The first 11 rows are patterns. Each new row is the sum of 3 different patterns, raised or lowered, with some noise. Before adding, each is slid sideways (what falls off one end comes back at the other) and multiplied by a number that may be negative. Names go in the order of the patterns.
In the rows, zero is written as 128.
Some rows, each with the names of its patterns after it:
[128 117 127 123  92 120 129 120 144 163  97 113 127 118 120 137 115 129
 133 101  97 136 147 121 123 111 134 124  99 108 135 108 124  82 121 137
  99  93 131 132 103 139 123 142  96 116] => Malut
[120 135 145 132 139 125 105 119 119 138 124  86 124 152 115 132 111 130
  92  82 103 127 166 122 123 133 144 130 141 121 130 132 126 163 127 131
 130 114 136 141 114 123 137 142 118 126] => vun
[160 133 115 144 174 169 117 122 126 145 103 164 127 151  97 131 123 112
 125 125 129 127 135 114 132 145 131 125 124 122 114 113 150 127  93 129
 114 127 125 100 139 117 140 117 137 118] => Medu
[137 127 135 172  88 122 118 120 120 110 116 137 126 131 113 125 124 122
 117 119 145 142 129 130 162 138 125 124 151 120 125 135 130 125 137 129
 142 139 122 137 127 130 113 110 134 123] => rez
[174 149 126 111 122 151 129 131 141 147 133 132 139 130 111 126 122 130
 120 136 125 115 148 116 117 125 131 114 114  97 129 136 111 130 140 126
  99 133 120  96 156 164 129 136 134 127] => Nireg
[162 129 123 123 135 128 121 123 146  90 114 172 150 129 118 113 156 138
 119 129 130 123 116  97 134 153 125 126 155 131 120 127 132 145 125 157
 160  82 130 123 111 126 152 174 130 112] => dibuz
[140 130 118 130 123 133 113 150 143 126 136  86 122 143 122 122 114 115
 105 115 126 171 129 133 132 140 121 133 107 107 131  96 131  92 163 129
 159 127 127 156 127 118 136 143 128 123] => lam
[174 133 137  97 135 136 127 137 141 145 148 111 121 129 122 125  84 130
 125 118 127 135 125 122 118 140  87 120 111 138 129 125 129 128 110 127
 137 159 151 119 131 129  88 105 148 120] => keras
[111 129 148 125 123 109 174 144 102 115 113 106 110 125 119 112  82 119
 174 119 133  82 127 124  82 107 125 133  96 124 136 105 131 129 151 114
 133 118 121  82 129 128 164 137 131  95] => Setur
[117 132 144 121 143 130 127 143 150 122 131 174 136 124 143 136 102 126
 119 125 132 133 138 141 138 119 126 125 143 145 122 131 117 136 121 117
 133 162 101 131 117 129  90 119 119 102] => bagu
[121 105 122 126 161 131 124 133 133 132 109 115 124  96 129 121 124 126
 108 108  92 129 112 141 127 112 124 146 117 118 129 133 126 133  82 140
 120 129 123 161 119  82 129 162 124 158] => peme

New rows. What belongs after each?
[156 180  94 132 157 130 150 118 133 164 142  89 128 140 153 128 167 164
 155 162 128 131 132 134 114  85 140 118 102  93 167 113 135 155 126 169
 133 127 156 147 139 132 112 128 130 143] => Malut lam bagu
[114  96  90 148  69  85  91 113 108 126 102 129  98  95 125 124 115 120
 130  84  89 123  72  64 136 100 101  77  67  71  87 154 118  96 128  92
  74  59  94 109  47 103 123 104 104 107] => Nireg dibuz keras
[ 96 100 108  69 115  88 136 100 120 104  96  99  87 113 120  80  81 115
  80 104 114  79  94 120  69  84  62  42  73 141 117 105  70  96 121  77
  45 117  96 101 100 146 170 122 100  80] => vun Nireg keras
[124  81 124 128  92  84  89  81  87  94  92  94  22  72 187  87 114  74
 107  60   9  73 115 108  77 103 117  95 108 120 120  83 140 108  92  55
 107 114 133  96 108  78  88 111 133 105] => vun dibuz Setur
[133  65 104 152  97  99  42  83 134 132 102  93  76 111  97 134  79 117
 138  87 121 155 123  89 103 127 141 104  58 112  67 152  99 114 164 109
 103 104 137  83  66 135  94 113  72 109] => vun rez Setur
[ 90  64 118 104 114  93  99 107 160 123 102  95 139 118 124  81 124  74
 137 110 122  98  67 106 138 114 124  94  63 111 149 129 120  73 121 108
  78  84 122  90  67 102 111  65 104  88] => Setur bagu peme
[183 182 147 132 162 116 152 159 181 177 118 157 167 128 123 168 161 173
 179 207 137 171 168 158 205 191 191 157 155 157 158 166 165 130 170 164
 157 155 152 151 182 144 164 136 153 115] => Nireg keras peme
[104 125  87 105  86 117 112 155 128 122 102  91 133 136 103 113  77 143
 142  82  89 100  90  95  99 116 150  83  88 173 119 123  89 130 104  96
  96 125  88 112 121 137  99 119 130 116] => lam Setur bagu
[128 118  85  99  97 123  62 115  60 108  92 130  95  68  56  71  82 111
 130 127  76 114 127 127  59 132 129 113 131 128 121 102 105 115 140 120
  72 112 101 145 111  95 158 131 104 110] => vun Setur bagu
[153 155 146 145 146 128 146 156 141 152 166 145 163 149 134 155 153 142
 136 175 151 119 132 177 144 120 139 156 119 174 188 158 169 155 147 165
 178 110 116 151 157 138 171 156 170 138] => Malut Nireg lam
[153 110 111 124 145 154  91 109 158 121 138 121 169 182 124  98 110 123
 109  94 119 135  98  99 133 108  90 146 126 139 119 133 106  80 137 144
  74 112 140 129 140 147 102 121 108 154] => Malut vun dibuz
[123 108 129 106 108 166 101 169 107 159 143 140 128 127 114 143 152 193
 128 144 114 128 160 187 179 113 136 199 151 142 131 111 153 121 144 115
 135  85 177 138 132 152  87  67 106 147] => Medu Setur peme
[134 123  52  98 116 103  73 123 117 125 139  85 125  93 127  63 110 102
 114 109  76 113 128 104  95  88 117 109 116 100 117 121  87 139 100 103
  93 105 159 107 100 112 101 132 129 137] => Malut vun lam
[112 135 107 107 137 140  96 126 140 152  51 103 142 168 104 136  81 139
  98 126 111 100  97 136 107 101 126  93 103 132 117 103  99  81 109 133
 145 139  29 116  99  71  97 107 156  86] => Medu dibuz Setur
[169 141 113 133 145  96 218 182 171 170 171 151 206 146 134 151 143 199
 119 195 171 177 145 174 189 190 137 170 144 162 150 176 163 145 190 156
 139 137 182 153 139 105 122 157 147 154] => Nireg lam keras
[121 134 167 169 173 163 210 167 155 223 168 170 159 146 181 180 182 177
 180 148 124 115 180 162 127 156 160 163 189 159 151 126 132 112 171 183
 148 152 162 138 162 139 163 171 191 148] => Malut vun bagu
[137 166 181 146 157 135 178 142 163 120 158 171 140 139 166 139 145 140
 177 116 155 159 150 154 193 160 101 145 165 119 220 158 122 156 158 178
 170 164 160 172 140 131 124 150 121 166] => Malut lam peme
[103 149 166 126 122 134 130 175 125 113 126 137 107 165 174 143  87 122
 144 142 148 129 138 139 109 139 107 141 129 154 118 124 146 107  87 102
 138 119 141 156 141 111 108 111 141  97] => vun Medu peme
[153 171 135 121 184 145 167 142 116 167 163 126 180 127 127  81 103 125
 148 203 156 135 127 160  96 151  94 160 144 148 182 117 133 126 102 153
 159 127 137 153 214 135 150 145 158 145] => vun Nireg keras
[ 95  91 117  75 127 101 109  83 124 177  99  86 108  83 100  91 142 117
  80 133 119 124 103  94 123 112 120 142 107 110  97  99 113 109 130 128
 107  77 113  91  87  93 134 103  98 104] => rez keras peme
[111 142 171 142 123 156 163 143 153 156 107 144 121 158 135 158 139 184
 159 120 163 109 118 147 141 102 100 132 143 163 126 160  92 132 140 149
 126 149 126 120 154 142 125 129 143 135] => Medu lam Setur
[134 120 141 135 141 124 124 179 179 144 129 183 149 160 167 136 169 141
 130 129 139 163  98 128 150 136 112 114 136 126 129 146 107 160 141 125
 131 130 112 112 154 146  78 117  97 151] => Medu keras bagu
[139 174 173 154 166 160 161 129 147 127 163 166 146 136 165 112  89 136
 158 163 110 160 180 152 167 141 166 118  99  89 159 185 146 124 143 168
 164 189 135 182 164 170 126 176 130 164] => vun lam bagu
[158 172 148 149 177 148 118 156 152 198 123 196 169 167 149  88 162 159
 154 115 126 106 188 148 131 196 174 164 141 102 153 146 142 184 145 159
 101 149 130 125 154 136 144 142 159 194] => vun Medu keras
[127 171 178 133 163 188 123 144 110 145 155 152 148 165 170 146 123 177
 132 146 136 124 191 156 144 150 153 154 170 144 174 156 149 136 130 147
 163 165 182 163 141 122 141 150 159 166] => Malut rez keras
[161 218 150 129 126 146 202 207 138 152 115 178 149 187 158 203 151 189
 197 179 167 133 129 143 162 137 174 105 190 156 142 156 108 138 138  90
 140 169 134 138 183 166 106 162 145 133] => Medu Nireg Setur
[ 78 141 110 109 119 112  99 126 126  91  89 113  75 106 115 112 114  52
  77 134  76  92  63 122 116  75  77 110 126  73 122 131 136  86 101 116
  61 134 148  82  92 123 110 161 154  80] => Malut Nireg peme
[111  99 110 121 114  93  86 122  76 110  39 117 132  83  86 140 112 104
 142 138 148  79 104 115  87 103 134  72 138 130 119 118 151 104 115 124
 100 146 143 103 115 153  99  98 111 146] => Malut keras bagu
[121 107 108 108 120  89 142  63 144 102 170  95  83 143  90 104 128 121
 126 116 144 113 128 128 141 132 123 161 172 163 125  59 112 144  91 148
 108 134  79 116 109 149 117 133 136 128] => Medu lam bagu
[154  99 161 140 144 160 173 134 104  63  90 124 120  99 143 144 126 111
  76 154 100 176 106 119 102 121 111  79  99 135 113 117 131 133 134 105
 140 126 139 105 148 117 112  86 173 168] => lam keras bagu
[169 120 132 102 123 144 116  97 149 120 120 116 123 113  86 121 116 111
 137 137 133 115 125  71 100 136 123 116  90  71  75 101 113 170 149 139
  99 133 104 119  74 123 111  90 117  96] => vun lam keras
[144 165 183 137 190 183 151 105 155 149 160 172 127 141 141 140 130 106
 185 154 192 167 136 174 110 140 163 184 166 149 167 144 153 157 102 171
 169 154 129 162 213 184 136 164 174 139] => rez Nireg keras
[ 77 118 105 103  64  90  88 118 110 124 173 140 106  88 159 112 101 130
 131  83 124 118  78 101  75 104 117 117 123 118 101 111  96  80 112 125
 108 115  94 135  62  80 104 149  83 101] => vun rez bagu
[ 82  89 104 109  87 111 103 127 119 102  88 127  53  95  87 102 104 107
  83 110 114  89 139  99 151  79  89  57  76  93  83 111 151 116  80  74
 119  97 106 120  91 120 123  99  97 123] => Malut lam keras
[120 138 138 129 101 145 152 124 138 120 187 150 112 129 122 130 139  47
 166 158 137 109 145 150 135 153 139 155 123 111 134 127 156 139  56 116
 157 118 121 141 118  99  74 115 134 172] => Malut vun rez
[ 77 132 150 123  82 127 161 140 109  93 120 104  54  70 102 104  97 104
 112 124  89 100 130 109 142  84 112  56 108  93  56 110 127 131  86  80
 125  85 100 126 112 114  87 116 127  69] => vun dibuz lam
[137 149 149 125 114 129 157 131  95 139 127 178 111 167 141 165 142 180
 156 144 156  96 176 155 127 137 121 141 136 130 150 176 157 167 146 159
 143 165 148 122 152  85 147  94 195 116] => vun Medu lam
[124 151 145 181 128 141 116 105 118 159 124 100 166 145 137 135  93 158
 131 149 135 162 135 118 167 123 111 122 166 118 140 145 202 124 140 108
 135 131 153 155 136 107 152 124 163  81] => rez keras Setur
[ 87 137 123  83 133 122 126  87 141 121  96 141 109  62 108 115  97 123
 125  99 120 110 104 119 122  94 133 110  72 105 156 129 110 121 123 139
 131  83  89  94 112 108  65 113 142 107] => Malut Nireg bagu
[133 166 174 166 156 147 158 163 169 135 146 145 145 156 157 140 164 148
  88 137 145 153 117 154 134 109 153 150 149 115 139  99 134 131 125  94
 110 169 157 152 124 166 110  96 164 189] => Medu rez Nireg
[149 136 123 121 196 148 155 165  97 137 136 112 132 149 192 145 109 146
 144 118 108 145 160 116 134 116 102 113 156 153 169 155 106 138  97 129
 125 182 155 100 107 134 135 115 126 163] => Malut dibuz keras
[157 189 138 124 139 153 129 148 142 149 147 160 175 142 191 151 176 138
 170 130 142 171 135 147 142 144 125 152 133 144 151 155 153 164 146 153
 124 129 164 147 176 153 142 170 146 156] => rez lam bagu
[129  98  97 111 115  87  95  93 119 111 114 111 131 125 145 111 142 134
  78  91 162 114 104 137 129 127 126 103 134 137 115 114 121 113 106 133
  85  77 136 115 106 165  37 119 108 110] => Malut rez Nireg
[106  93 119  80 153 108  81 101 109  69  75 133  92  83  82 104 130  83
 102  80 106  85  74  89 116  96  90 124 137  92  74 107 117  91  87  80
  90  88  78 101 130  88  72  59  77  89] => vun Setur bagu
[ 81 123 128  96 134 110 161  76 116 130 104  84 120 113 114  81 136 116
 151  89 109 119 124  75 134 137  97  46  54 121 115 131 154 135  75 119
  60  99  93 143 117 114 116 132 100  83] => rez keras peme
[157 135 142 203 176 162 117 151 137 123 187 158 153 166 155 137 114 128
 150 144 137 144 153 139 111 173 163 121 145 158  84 121 128 155 162  89
 137 163 139 114 149 157 142 168 180 146] => Nireg dibuz peme
[104 114 133 110 112 157 154 143 116  89 113 120 113  76 143 134 121 120
 126 141 124 131 108 109 104 104 140 103 148 131 108 115 142 128 130 151
 112 122 113 107 119 118 110 153 120 176] => Malut lam keras
[156 148 144 180 143 137 193 152  99 179 158 165 180 175 158 158  97 134
 160 183 130  98 148 189 166 144 158 173 158  77 143 130 223 149 115 179
 201 142 147 165 145 149 134 214 157 156] => Malut vun lam
[109  90 102  88 112  91 111 100 120  63  91  87 148 119  78  95 132 119
 125 119 100 149 169 112  86 110 103  79 105 103 112  82  83 110 150  89
 108  58 128 101  64  86  81 100  84 103] => Malut Nireg Setur
[ 99  55 106 168 117  96 110 140 140 143  51 120 128 102 134 144 141 118
  90 134 139  96 135 154 101 172 125  97 119 147 132  87 156 111  99 144
 132 124 103 108 158 141  67 132 126 118] => Malut dibuz Setur
[164 128 152 134 115 169 120 123 116  84  83 154 103 116 144 112  72  94
 135  92 140 124 140  75 126 107 160  99 126 165 161 132 131 125 156 110
  94 146 143 151 122 153  99 141  95 148] => Malut Medu keras
[101 149  97 138 149 134 122  84 125 155  97 121 158 153 116 102 132 140
 125 154 142 131 142 117 158 140 148 122  97 180 162 138 141 182 127 121
 112 161 116 136 146 133 134 155 146  93] => Malut rez dibuz
[ 81  99 129 111 112 126 127 135  85  78  94 100  91 110  87 100 108  82
 101  55  88 130 104  79 130 108  96  69 104 133  88 141  95  83 120 147
  96 143  95 157 131  84  81  81 109 135] => Medu Nireg dibuz
[145 175 175 125 127 149 153 105 143 113 147 129 158 137  85 162 142 139
 142 142 170 181 150 180 133 136 150 154 163 177 181 131 154 130 147 162
 153 130 145 148 184 140 114 165 169 139] => vun Nireg peme
[145 165 119 149 137 102 117 167 117 164 158 196 114 137 165 157 166 155
 163 133 119 131 158 137 138 117 138 136 158 139 129 135 113  99 160 113
 125 118 161 120 134 132 131 129 146 116] => Malut Nireg keras
[111 137 116 123 178 157 136 148 129 139 176 141 117 168 157 144 109 183
 161 142 160 158 126 145 134 142 162 168 163 150 129 173 159 128 143 125
 165 142 126 165 109 103 188 145 139  92] => dibuz lam bagu
[101 146  95 125 125 153 126 103 101 110 102  83  81 119 109 111 107 132
  83  64 148 103 116 125  96  65  77 101  94  90 137 114  91 101 112  89
 122 116 157 121  76  61 149 148 107  47] => Malut Nireg dibuz
[177 136 137 135 168 147 191 158 103 116 175 151 145 125 148 102 165 142
 148 130 169 123 106 134 144 149 157 155 131 142 141 177 106 118 243 162
 138 185 154 132 104 125 176 140 142 151] => Malut dibuz bagu
[150 122 149 129 137  88 119 130 165 156 169 185 113 170  85 133 101 168
 118  84 154 141 115 112 119 146 138 130 144 149 196 123 135 130 127 138
 126 172 165 122 172 158 162 160 154 141] => Malut lam keras
[100  63 109 101 124  70 124 144 129 106  23 116 148 102  53 103  97  98
  97 121 120  60  75 105  91 106  92  60 111 110  95  99 148  90 102  97
  81  93  95  87 141 117  66  71 105 157] => Malut vun Medu
[116 151 143 117 162 154 167 117 124 167 116 141 136 144 151 123 139 138
 169 123 148 142 133 139 142 124 151 149 142 134 179 173 142 170 154 147
 150 135 132 153 145 155 120 178 155 146] => Malut rez keras
[ 73 117  89 157  96 137 116 112 105 109 109 150 132 114  85 125 128 129
 119 131 112 142 144 122 102 109  75 101 126 113 102  80 108 133 107 120
 115 108 107  91 107 115 125  82 128 104] => rez lam Setur
[ 97 139 160 151 138 149 160 151 173 149 141 167 179 156 158 161 149 113
 173 169 117 141 149 155 168 131 176 166 175 152 149 141 187 145 135 161
 180 197 164 124 153 139 129 158 143 175] => vun Medu bagu
[133 146 110 152 143 139 152 190 137 154 123 144 141 203 177 145 127 165
 158 153 101 136 167 194 168 171 178 151 171 170 209 156  94 136 140 197
 147 149 229 137 161 149 172 167 126 184] => rez lam Setur
[169 151 138 181 140 156 146 172 146 155 166 172 126 183 151 158 126 126
 123 144 156 172 176 159 152 164 179 164 169 175 148 187 163 177 205 172
 137 143 162 149 164 149 188 158 160 162] => Malut vun bagu
[133  75 133  81 113 136  76  83 129 115 105  75 119  60  93  54 115 133
 103  74 142 152 101  64  92  76 131 128 139  91  79 104 102  75  99  99
 119 128 130 128  99 105 120 145 127 100] => vun Setur peme
[ 88  51 149 118 108  90 130 124 121  98 132  86 107 109 114 134 124  95
 109 105 123 123 103 105 115  78 108 129 106  95 116  85 110 143  91 161
 118 143  60 113  99 127 112  95 115 134] => rez lam keras
[142 118 122 112 114 101 103  63 107 115 138 127 131 108  76 112 149 117
 129  96 142 137  90 107  85 110 113 101  80  90  94  69  94  65 107  79
 114 103  98  75 110  94 127 119 116 110] => Medu Setur bagu
[147  94 213 175 141 175 173 227 171 153 187 186 181 175 181 158 207 161
 168 169 164 146 128 150 191 172 141 181 157 130 177 172 150 178 166 135
 177 141 162 174 191 172 164 149 158 166] => Malut rez bagu
[ 96 142 114 110 131  99  90  87 134 133 137 106 146 111  58  52 117  95
 147 114 115  67  98 122 121  78 106 140 126 101 104 112 107 104  79 137
 120  79 106 113 128 103  95 116 110 104] => rez keras Setur
[141 155 198 155 157 157 178 148 145 149 121 148 176 158 172 163 134 137
 137 169 204 125 187 154 181 151 155 153 172 132 131 148 136 159 153 182
 141 151 175 160 143 176 152 149 167 187] => rez lam bagu
[190 133 186 129 147  49 107 118 149 174 145 163 146 157 142 164 135 144
 159 141 164 135 134 125 138 146 221 132 122 124 152 142 173 164 156 140
 108 150 148  84 111 156 154 165 140 147] => vun lam Setur
[137 215 161 179 163 152 159 155 208 213 125 119 159 138 174 158 181 168
 159 171 145 173 135 133 144 144 135 152 138 126 183 184 183 139 142 142
 148 146 146 175 142 127 131 184 176  76] => dibuz Setur peme
[116 172 119 132 134 110 112  78 111 112  76  98 118 108 191 126 143 114
 110 147 133  57  93 119  87 105  36 149 124 145 153 141 136 151  59  98
 124 148  81 119 127 100 103  81 105  93] => dibuz lam keras
